All groups share one centre, and each spreads out both ways along 12 directions, with some noise.
Some rows, each with its group after it:
[ -4  24  -4  25  -8   3 -29  13  -7  -8 -34  -9   0  28   7  -5 -24  10
 -16  11] | Z_754
[ 20 -33  12  -9  -8  26  -1 -23   6 -31  13  -5  -7  -9 -31  11 -19  22
   2 -34] | Z_23
[ -4 -13  -6  -3   2  10  23  27   9 -25  17   5 -15 -10  34   8  -4  10
 -13 -22] | Z_794
[ 30  17 -34  35  10  -7 -11 -26 -30  -3 -14   1  36  21  17  22  29   1
 -14  20] | Z_755
[ -3  25   3 -31 -29 -16   3 -48  -1  15  22  16   0  -3 -37  12  29   7
  39   7] | Z_23
[-14   3  10  14  24 -18 -17 -13  22 -23  22 -25  18 -35 -41  24  42  22
 -13  25] | Z_23
[ 19   4  -5 -12  25   7 -18 -20  11 -19  14 -16   4  15 -21  -6  35 -10
 -31  -5] | Z_634
[ -4 -14  17  22  19  -2 -13 -20   9  -7   9  -8 -25 -28  13  -2  14  20
   1   6] | Z_754
[  6  -3  18   7 -20 -23  -4 -24  45  -8  10   5  -5 -15  66   1   4   1
  19  20] | Z_634
[  3  25  11   9  12  11  43 -16  -1   8  24   6  -2  -9  19  -8  -5 -22
   0  -3] | Z_23
[  0  27 -18   0  28 -42  10  11 -10 -32 -16  -5 -12   6   1 -15  32 -28
 -23  10] | Z_52
[ 27 -12 -21  -2  -5   4  24   2   2 -21   6  14  13   2  36   5 -16 -16
   0 -18] | Z_52
[-16  11 -26  -8  14 -19 -33 -30  38  -1   6   1   2   0  14 -25  17  -6
  -5  -9] | Z_23
[ -6  -4 -25 -12  14  -5 -18 -31  22 -24  27 -17  -7 -10 -15   7   1   1
  -6 -31] | Z_755
[-30  41 -14 -26 -15  -7 -10  15  27   8  17   8   9  17  21 -10   6  -3
 -10  10] | Z_52
[  8  -3  16  12  11   2  16   9  22 -34 -32   5  23  -1 -15 -12  12   5
 -26 -11] | Z_794
[ 27   7  14  -3  10  15   7  21 -21   3 -11   5  13  20 -16 -11  23 -21
 -15  23] | Z_634
[ 14 -19  -3 -23  21  -1  15 -11 -20  14  17  -5 -16  10   3 -14  -7 -29
 -15 -18] | Z_52
[-19 -20   6  -3   2 -23   7 -25  24   8   6  -3 -12 -27   8  -6 -14   2
  15 -19] | Z_634
[-48  35  13   0 -34  -7 -22  22  32  19  -9 -16  20   5 -24  24   0  34
  -3  26] | Z_755
[ -7 -27   2  10   5  -8  -4  -8  13  11 -13  15   4  -8  19  -4  36  27
  -6  -5] | Z_794
[-17 -14   8 -35   7  14 -18  -2  20  37  37   6  -6   6  11 -32  -5  -3
 -10  -8] | Z_754
[ 12 -12  -8  -2  18 -17   2 -24  -8   9  -3  -8  -5   2  -3  -4   7 -26
  -3 -10] | Z_634
[ -2  18   8  10  -8  -4  12   7  -5  -1  -3  -3 -10   1  14  12  13   1
   0  13] | Z_754
[ -1  11  25  -2  -4  -3  -3 -20 -21  -4   5   0   5  24 -13 -10 -13  30
 -33   4] | Z_52
[ 21 -26  30 -10  -6  13  29  24 -44  18   6 -18 -49   6   7  17 -16 -24
   6   3] | Z_634
[ 21   5  20  27   8  25   3  -2 -40   6 -10  13  -1  11  -1  -4  21  17
 -10  23] | Z_754
[  8   5  -2 -11 -11   5  18   4   0 -21  -6  11  19   1 -30   3  -6   0
   4 -10] | Z_52
[-26  19  -7  10   1  -3   9  19  -6  -5  -6   4  -7 -19 -26   6   7   9
  17   2] | Z_634
[-12   7  -2 -10 -14   6  16   3  42  -5   0  11  45  -6 -14  11   9  11
  -5 -15] | Z_754
[-21  35 -17  -6  -6   8  -2  22   0  30   7  15   4  14  16  -3  32  -2
   1  17] | Z_755
[-12 -39   1  14  32   5  23  14  19   7  11  -2 -18 -33  37 -12  -9 -10
  -9 -31] | Z_634
[  6 -38  27  29 -18 -11  17 -17 -38 -19  -7  38   4 -19  17   9   4  81
   7   6] | Z_52
[ 21 -11  -7 -20  10 -10  28   1 -19 -20  12   3 -32 -12  -4  -2  21 -34
  22  -7] | Z_755
[ 30  10  23   2  10  29  40 -14 -43   4  17  -4 -24  15 -15   3   9 -16
 -14  -4] | Z_23
[-12  -1  12  -1  35  -9 -37 -11  18  -1  26 -28   6  -4 -16  -6  33  11
 -39  20] | Z_23
[  0  25  15   6  15 -11   0   6   5  -6  -2  -6  29   2 -22  -3  22  -3
 -23  29] | Z_23
[-16  19   0  13 -55  34  -9  28  11   5  -4   3  25  -2  -7  41 -36  41
  30   9] | Z_794
[ 14  -6  25  -3 -19  29  18  11 -40 -13   3   9  -6   0 -38   8 -29  23
  12   0] | Z_754
[ 12 -21  15  -5   8 -22   4 -30 -18   4  27  -1 -28 -17  24 -10 -13 -10
  18   9] | Z_754
[-14  -7  20  14  12  10  11   3  42 -21   5  15  31 -18   3  -7  30  40
 -26  -8] | Z_634
[-15   3 -31  -9  25 -32  -4 -21  16  29 -18  16  15  -1   3 -41  -3 -38
  12 -17] | Z_23
[ 11  16  -2  -3  17   2 -12 -55   1 -32  27 -37 -26  14 -23   2 -12  -5
 -33 -29] | Z_755
[ -3  -3   9  15  33  -6  16  -6   3  -7   7 -14   0 -24 -25  -6   7 -13
  -9  -3] | Z_23
[  5  33  -4  22  -2   5  20 -17 -27 -15  -2  -1  -5  12  -8  15   2  14
 -14  -5] | Z_634
[ -8  16 -26  -2  13 -16 -16 -20   2   9  -7 -17  10   9 -27   3  -6 -25
   0  -7] | Z_52
[  1  -5  -1  19  36 -22 -19  12  -9  15 -12 -35  -8  13  30  -5  -5 -29
 -39  20] | Z_52
[-11 -10 -18   5  26   5 -18   8  29  26  15  11   0  -2  69 -19  38  -3
 -20   0] | Z_794
[  1  24   1  -8  11  22 -25  -9  -1  27  33  -5  -1  11  -1  -6  26 -12
  -3  27] | Z_794
[-17  24  13  13 -17  13   9  47  25  14 -52  21  29  12  -5  -8  32   8
  -4  18] | Z_794
[  2  -1  22  -8   4  20  -4  13  14 -15  13  -6   6   0 -14   0   9  12
 -20   4] | Z_23
[ 26  -5 -38  29  21 -12  39   4 -21 -18 -20 -31  20   4  -1  56  24 -30
 -30 -23] | Z_754
[-16  -1 -12  -8  13   0  18  49  16 -27  -5   9 -16 -40 -20   2  45 -11
  28  -2] | Z_755
[ -4  -8  -9  23  -5 -24   6  -9  17  -4 -10 -12   9 -18  31  26  -5   4
   5  -4] | Z_754
[ -2 -45   0  -3  32  12  -4 -20   0  17  29 -10 -36 -31  -7  -1  17   0
   4 -25] | Z_52
[-15  30 -11   3 -15 -25  11 -18  15  -2 -28  14  14  13   4 -12  -7  -1
   0 -11] | Z_794
[ 23  12  14  31   8   5   5 -47   8 -27  -4 -10   1 -17 -23   9   5  -4
  14   2] | Z_52
[-16 -35 -14   0  12 -29 -23  15   3  33 -27   2  10 -11  13 -18 -17 -15
  17   5] | Z_754
[-19   9  69   1   6   6  -5  13  51  25  -3   6 -11 -14  29 -41  30   3
 -11  40] | Z_794
[ 27   7  34  -2 -12 -15  14  -8  -7 -14  -4   2   6   2  -3   4  17  -8
   7  34] | Z_755
[ 17  -5 -23  16 -29 -29  -9  -7   1 -19 -21   6  46  -7   5  46   9  12
  29  27] | Z_755
[  1   5  19 -19  -9   3  35   1 -26  50   4  16  -7  27  15  -4  24  -6
 -14   3] | Z_634
[-12  20   8  -9 -10  -3 -10  -3  12  42 -21  21  36  28  -7 -29   3  -2
  -7  12] | Z_754
[  1  -1 -22  12  15 -18  -4 -41   0 -15 -18  -9   3   8 -27   0   1   6
 -21 -35] | Z_794
[ -3   5  -7  21  13   0 -14 -18 -16   2  12 -23 -19  -1   3  19  10  12
 -14   1] | Z_755
[ 10   3 -32   6  42  -9  -7 -35  23 -11   6  -1   3 -21 -16 -14  47 -35
   8 -14] | Z_52
[ 16  -1  30   5  -4  -5   3 -13 -33  10 -12 -14   9  12 -41  16  -1   7
 -11  22] | Z_755
[ 14  34 -17   3   7 -23  21   1  -8 -14  -8   2  -7  12  32  -5  19 -40
   1  11] | Z_52
[-13  28  15   7 -19  -2  -5  20   4   9 -15  -7  17  12  -3   5 -13   6
  -5  24] | Z_52
[ 19   8  11  -5 -11  21  26  52  17 -51 -10   7  22  -8 -17  16  22  -7
   1  10] | Z_755
[ 15   5 -14  22  35  35 -32  54  -8 -14 -16  12  46  -3 -16 -27  10 -10
  -5  38] | Z_634
[ -4  -2  -1   3  -4   3   3  14  -9   7  -5  15  16  -7 -14   6  20  10
  11  13] | Z_755
[ -8 -10   6  15   8 -22   1 -16  -8  11 -10   0  -7 -18  -1  -3  -5   2
  12   4] | Z_634
[-31  75 -15 -14  -1  31  27  10  11 -28  35 -13 -32  14 -21  -3  -7  -6
 -24 -31] | Z_634
[ 10  16  24  16   7  22  -5  -7 -18   3   1 -19 -12   8 -16   4   2  -2
  -9  15] | Z_794
[ -7  -7 -18 -21   5  -2  13 -20   4   9  33 -22  -8   0 -13  20  -7 -10
 -16 -36] | Z_754
[ 15  10   2   0  -1   6  -9 -35 -26   5  19 -16   1   9 -32   9 -32  -7
   4   1] | Z_794
[ -3 -10   6 -10  11  -6   5  -7  -5  -1  24  -6 -19 -14  -6  -2   3  -3
  -1  -6] | Z_794
[ -7   3  24  24  -1  27  -3   0  20 -14  -3 -16 -20   7  23   4   3  32
 -39 -13] | Z_794
[ -3  -4  65 -13 -42  16  20  21 -24   7  11  -5 -22   4 -18  23 -26  36
   7  25] | Z_23
[ -3  11   2   7   1 -24   2  -1 -34   1 -13 -12   2  -5 -54  20  19   4
   6  18] | Z_23
[-16  15  -4  -6   3   5  -8  15  26   6   5   0  10   3   9  -6  17  -4
 -12   7] | Z_755
[ 25  36  42   6  -8  33  39  23 -44  21  14   7 -11  34  31   3  16  -9
 -23  38] | Z_23
[-13 -10  38   4   1  20  12  47 -62  63   7   0 -34  -1  -1  16  41  20
   1  47] | Z_755
[-10 -12   0   0   8 -13  -8  -9  15  -2  -2  -5  14 -16 -18  -3  -7   5
  -1  -5] | Z_23
[  7  -4  -4  22   4 -14  13 -28 -55  42 -13   5  -5   5  -6  14  14   4
  10   7] | Z_754
[ 10  -8  30   5 -15  22  14   6  -8  14   5   6   0   1   5   5 -11  10
   5   8] | Z_52
[ 17 -19  -6   5  25  10 -14  28  15 -32   3  -8   3  -9  24 -13   2 -16
 -19   2] | Z_754
[ -9  35  20  36  21 -15  11 -16  -1 -23 -27  13  27 -17 -42 -41 -32   3
   3  13] | Z_634
[  6  10   0  12  10  -7  -8 -17   5   6  -5  -2  15   1   0 -12   2 -11
   0  11] | Z_794

New rows. What belongs after each?
[-20  38 -12   3   7   6  27  -4 -18  21   1  18  19  17 -25 -17  -1   4
 -22 -17] | Z_634
[  4   8  26   2  10  -7  45  30  -7 -31 -29  -8 -14 -23 -54  -9 -16 -33
  17  -6] | Z_634
[-23   0 -29   5   2  14 -38  16  26  11   2  -8   0   9  33  -3  -7  14
 -17 -12] | Z_754
[  7  11  33  18 -12   8  40  28  -3  -9 -35   3  24   2 -31  16  18   5
  -9  14] | Z_754
[ 10 -29  15  14   6   0  10  32 -29  21   1  -9 -29 -13  37  22  24  -4
   7  28] | Z_755
[ 28   0 -26  -8   4  30  10  -2 -22 -11  29  11  19  17   8   9   2  -4
 -12 -15] | Z_754
[ 19 -28  11  -9  41   0  -4 -21  -3  -7  36  -1 -10  -9  10 -17  36  -8
 -24   0] | Z_794
[ -3  25 -11 -13  -2 -12  -9 -21  -9  -1  14  -6 -14  13 -10  -7 -10 -10
   3  -2] | Z_754
[-10  20   4   3  22   0 -15 -17 -11  20   5  -8   0  13 -27 -12  29   1
 -24  12] | Z_755
[ 23  15 -13 -12   3   2   8 -10 -23 -11  15   2   4  20   1  -4  -9 -21
  -4   0] | Z_754
[-14  19 -14  31  34   2 -10 -18  -9  -8  -2 -25 -27  -3 -13  -2  14   2
 -27 -15] | Z_755
[ 29 -18  54  -9  18  -2  32 -45 -23 -12  15   8 -24   1 -17 -29  -5   3
 -19  -9] | Z_52
[-11  13  13 -10 -18  -9  13   2 -11  -5   2 -13 -26  -4 -22  15 -10   1
  14   0] | Z_755
[ -6  33 -46  -4  22 -17   7 -22   4 -11  29 -20 -16   0   7  20  41 -29
 -12 -11] | Z_754
[ 16  32  10   6  -1  -1 -22  -8   6 -34  -9  -9  37  26 -19   3  17  14
 -38  29] | Z_23
[ -9  24  11  17  -8 -16  38  10  23  -3 -17 -14  10  -1  15  29  25 -11
 -15   6] | Z_754
[ -8  33 -11  -4 -16   3  26  14  -9  -8 -11  24   6   1 -18  -1   7   3
  21  -1] | Z_755
[ 37 -25  11 -19 -15  -6  25  -1   0 -35  -9  -6  12   4 -15  12 -32 -26
   7 -14] | Z_755
[-15   4 -23  29  -5 -10 -13  25   6  -5  -2 -27 -18 -15  52  35 -15   1
   3  11] | Z_52
[  0 -11   8  -5  12   2  -1 -14 -36  21  22 -20 -17  -1 -35  20   9   4
  -7   1] | Z_23
[-29  20  30   3  16 -54 -41 -24  17  18   6 -23  23  -7 -24  -5  26  15
 -21  55] | Z_23
[-11  -4  -9   2 -18 -28   9 -11  -7   8   6   7 -15  -8  46   8 -21   7
  18   0] | Z_52
[-30   6 -25   5  22 -44 -19 -19  14  22 -16  -6  -4  -9   3 -27  -6 -21
   7  -5] | Z_23
[-11  19  16  20  -7  -2  11  14  -8  -3 -11 -15 -26 -23 -16  23   8   4
  25  16] | Z_52
[ -7   4  -3   1  -3   0  -8 -13   6   0   1   2   8   0  -9  -2 -10  13
   1  -6] | Z_754
[ -3   6  16  -6   1   1  10  10   6  -2   6  -5 -16  -6   3  -8   2 -14
   5   7] | Z_634
[  2  -5  -4   6  11  16  -8   4  14   0   0  -5  16  -8 -18   2   9  -2
  -5  -2] | Z_52
[ -3  -2  -2  17  14   2  -8  -7   2  -3   2 -16 -10 -12  -6  10   6   1
  -2  -1] | Z_52
[-16  11  16  14  10   2  -1  20 -21  39  -2  -9 -28   4  15   3  32   0
 -10  31] | Z_755
[  9 -13  -5  11  18 -19   7 -22  -8 -28  -4   1  -8 -22 -19  -2  13   4
   4 -13] | Z_52
[ -3  -1   0   6  18   8  -8 -13  10 -12  -9  -4  16 -19 -67  -2  25   7
   6 -12] | Z_52
[-21  33 -40 -13  16  -7 -16 -33   3  19  31 -19 -22  12   3   5  25 -12
 -18 -20] | Z_754
[ -1  -2   9   1  -3  25  -9  17  16 -15   4   1   9   2   0  -6  -9  14
 -14  -3] | Z_754
[  6  16 -17   1  14   2  -4   9  -3 -10  10   1  11  -7 -10   2  26 -19
   6  17] | Z_794
[ -7 -38 -13  38  27 -22   4  -8 -12   8 -27 -15 -28 -19  28   4  -3   5
 -10 -25] | Z_794
[-32  39 -21  11  -8   7 -18  -9  35  23 -14 -19  17  32   4  15   8  14
 -44 -19] | Z_754
[ -8  13  17  11  12   3   8 -17  -4   4  -7  18   9  -5 -25 -26  -5  13
  -1  -4] | Z_755
[ -9   7  -3  -1   5 -16  -1  -7   1  -9   0   2   2   4   0  -9   3   7
 -10   1] | Z_52
[  2  11  19  -2  -9   5  23 -28  19 -15  10 -13  20   7 -36  15 -12   9
 -25 -23] | Z_754
[ 11 -22  14  -1  27  -3   7   3  14 -15 -23   5   1 -19 -34 -26  14 -17
   3 -10] | Z_23
[ 18  22   5   7  31   4 -14 -38 -23  -4   4   2  -9  14 -24 -26  25  -7
 -17   8] | Z_754
[  5   4  27 -10  18  -9  -6 -20  -7   9  -4 -16   4  12 -47 -15   8 -12
 -22   9] | Z_755
[  0  -3   9  -6   8  21  15   7 -21  25   4  29   0  -3 -21  -9  49   8
   9  10] | Z_52
[ 10  22  27  11   6  31   8  33 -31  21   0   8   6  21   5   3  43  10
 -27  42] | Z_755
[ 10   6 -10   5  28 -10   7   2   6 -21 -11 -17  -3 -11 -23  -2  16 -37
  -3  -3] | Z_52
[ 17  -7  25  46  30  -7  11   1 -41  16 -33  -6  -8  -3  10  -4  24  -7
 -12  31] | Z_755
[ 34 -24  10  16  35  25 -16  -7   0 -22  44 -21   7 -22  11   3  -9 -15
  -5  19] | Z_794
[ -4  -5  15   4 -17 -23 -29 -19  14  37   2 -21  18  13  28  17  -2   7
 -12  32] | Z_755
[ 14 -13   9  23  15  19   1  25   9 -13 -44  10  49   0 -34  -4  20   7
 -18   5] | Z_754
[ 11 -17  18  16   2 -17  34 -32  -2   1  -7   1  -7  -7  17  10  17   6
 -13 -13] | Z_634
[ 21   5  -4   4   3 -14 -27 -35   5 -13 -13   5  11  13   6  -7  24   5
  -5   9] | Z_23
[ -6 -17  42  -4  -3  28 -17  20  27  20 -17  17  35   8  -7 -34 -12  21
 -18   8] | Z_754
[  6  -2  15   0   5 -17  20   7 -19 -10  -5  -6 -19 -15 -12   3   1 -16
  15  14] | Z_754
[ 18   0 -10  -5  51  -3 -16 -12  20   4   9 -26   8  15   8 -27  12 -57
 -40  -6] | Z_52
[ 15  18  23  19  -8   9  12  18 -40  35 -31 -10  17  40  -6   8  -7  -9
 -30  26] | Z_755
[ -8  14  63   6 -29 -15  15 -13 -37   3 -19   8  -5  14 -37  -5 -22  51
  -6  26] | Z_52
[-20  35   0  29 -25  16  14  42  17  17 -18  -1  10  16  62  33  31  16
 -21  23] | Z_754
[ 21  -1   0   9 -11  15  39   5  26 -33  -8  34  19 -42 -13  10  33  -7
  57  -3] | Z_52
[  4  21   5 -23  -7   8  21  21   8 -12  10 -14 -11  16   0   1 -24 -35
  -9  -6] | Z_52
[-15  25  15  31  18  27  30  36 -31  21 -26   9 -19   4  -2 -19   7   1
 -14   3] | Z_755
[ -8  -3  16 -17   4   2  16  10   4   9   6  -3 -12  -1 -11  -8   2 -10
  -3  -4] | Z_634
[ -7   8  -6   5   8  12  -9  -6 -20   8  21  -6 -11   0 -12  13  19  22
 -10   1] | Z_755
[-10   3  11  22  16  10  -5  -4 -16  15 -10 -17 -18   3 -17   6  20  11
 -21  -2] | Z_754
[-11  17 -22   8 -22   5   4  21   6 -18  -6   1  13  -7  -2  29  -7  13
  15  -1] | Z_52
[-27   6  19  22  16 -14 -12  -8   0  29 -13 -16 -32 -10   3  -4  26   9
 -10  12] | Z_754
[-10  -2  -6  -7 -10   3   1  -2   1   9   3  17  16  -3 -17   2   4  16
  13  -4] | Z_52
[  8  -1 -11   5   4  17 -17 -11 -46  41   6  -1  -8  16 -14  20  43  11
   1  15] | Z_794
[-17   3  46 -29 -14  -9  27 -24   3  41  13 -10  -7  11 -37  -7 -18  -7
 -11 -11] | Z_754
[ 17   3  32  23  16  12  -1  18   0 -18 -25 -16  22   1 -34   0   0  -4
 -25  21] | Z_52
[  3  16   2   2   6  13  16   0  10  -3   5   9 -11   1  21 -16  10 -15
  -3  -7] | Z_23
[-29   7  23  12  22   8  17  46  30 -20 -14  -2 -29 -38 -13 -22  24  -7
   1  -2] | Z_755
[ -7   2  20   7 -11 -16   3   2 -14  11   9 -16 -38 -15  16  25  17   9
  14  28] | Z_755
[ -6   4  15 -16 -25   5  -5 -12  -7   2   6  -4  -7  16 -21   6 -27  19
  -1  -6] | Z_23
[ 18  -5  18   5  16  22  37   2 -22  15  -3  11 -51   0  31 -29  -7 -32
   3 -20] | Z_23
[-27  -1 -10  13  22 -27 -22   2 -32  13  -7 -37 -39  -4 -18  14   2   6
 -16   4] | Z_52
[  4 -41  25  -9 -14 -24  19  18 -31 -14 -14  21  19  10  13 -10 -41  37
 -24  -3] | Z_52
[-15  11 -10  -5   3   0  12 -15 -22  24  -3   9  17  15 -44   2  14  16
 -19 -19] | Z_634
[-13  -4 -41 -22  -3   0   7 -10   1  18  20  15  -6  29  48  -5   7   9
 -30 -43] | Z_794
[  3  20  -5   8   2   0   3   8   0  -2  -8   5  31  14   6  -3   3  -4
 -13  13] | Z_23
[  0 -11  15   6  16  19  -4   5 -12  30  10  -3 -14  -1   8  -3  22   1
  -8  12] | Z_52
[ 22 -50  -3   0   1   7 -11  32  -6  32 -10  16  28  -7  48 -11 -19 -22
  24  21] | Z_634
[ -3 -13   2  -3  32   9  24  -8   7  -3   2  -2 -30 -23 -21 -24  -5 -29
   6 -37] | Z_23
[  8   2  64 -20  13  42  35   3  24   5  25  10 -55   3  35 -51  -4 -24
 -17 -11] | Z_23
[ 11   5 -20   5   8  -2 -19  11  -8  -5   5   8  -4   9  42 -17  -1 -12
   1  16] | Z_754
[ 12   7  -2  10 -14 -25  32  25  -8  -9 -49  45  43 -15  -8  -5  31 -12
  40  29] | Z_52
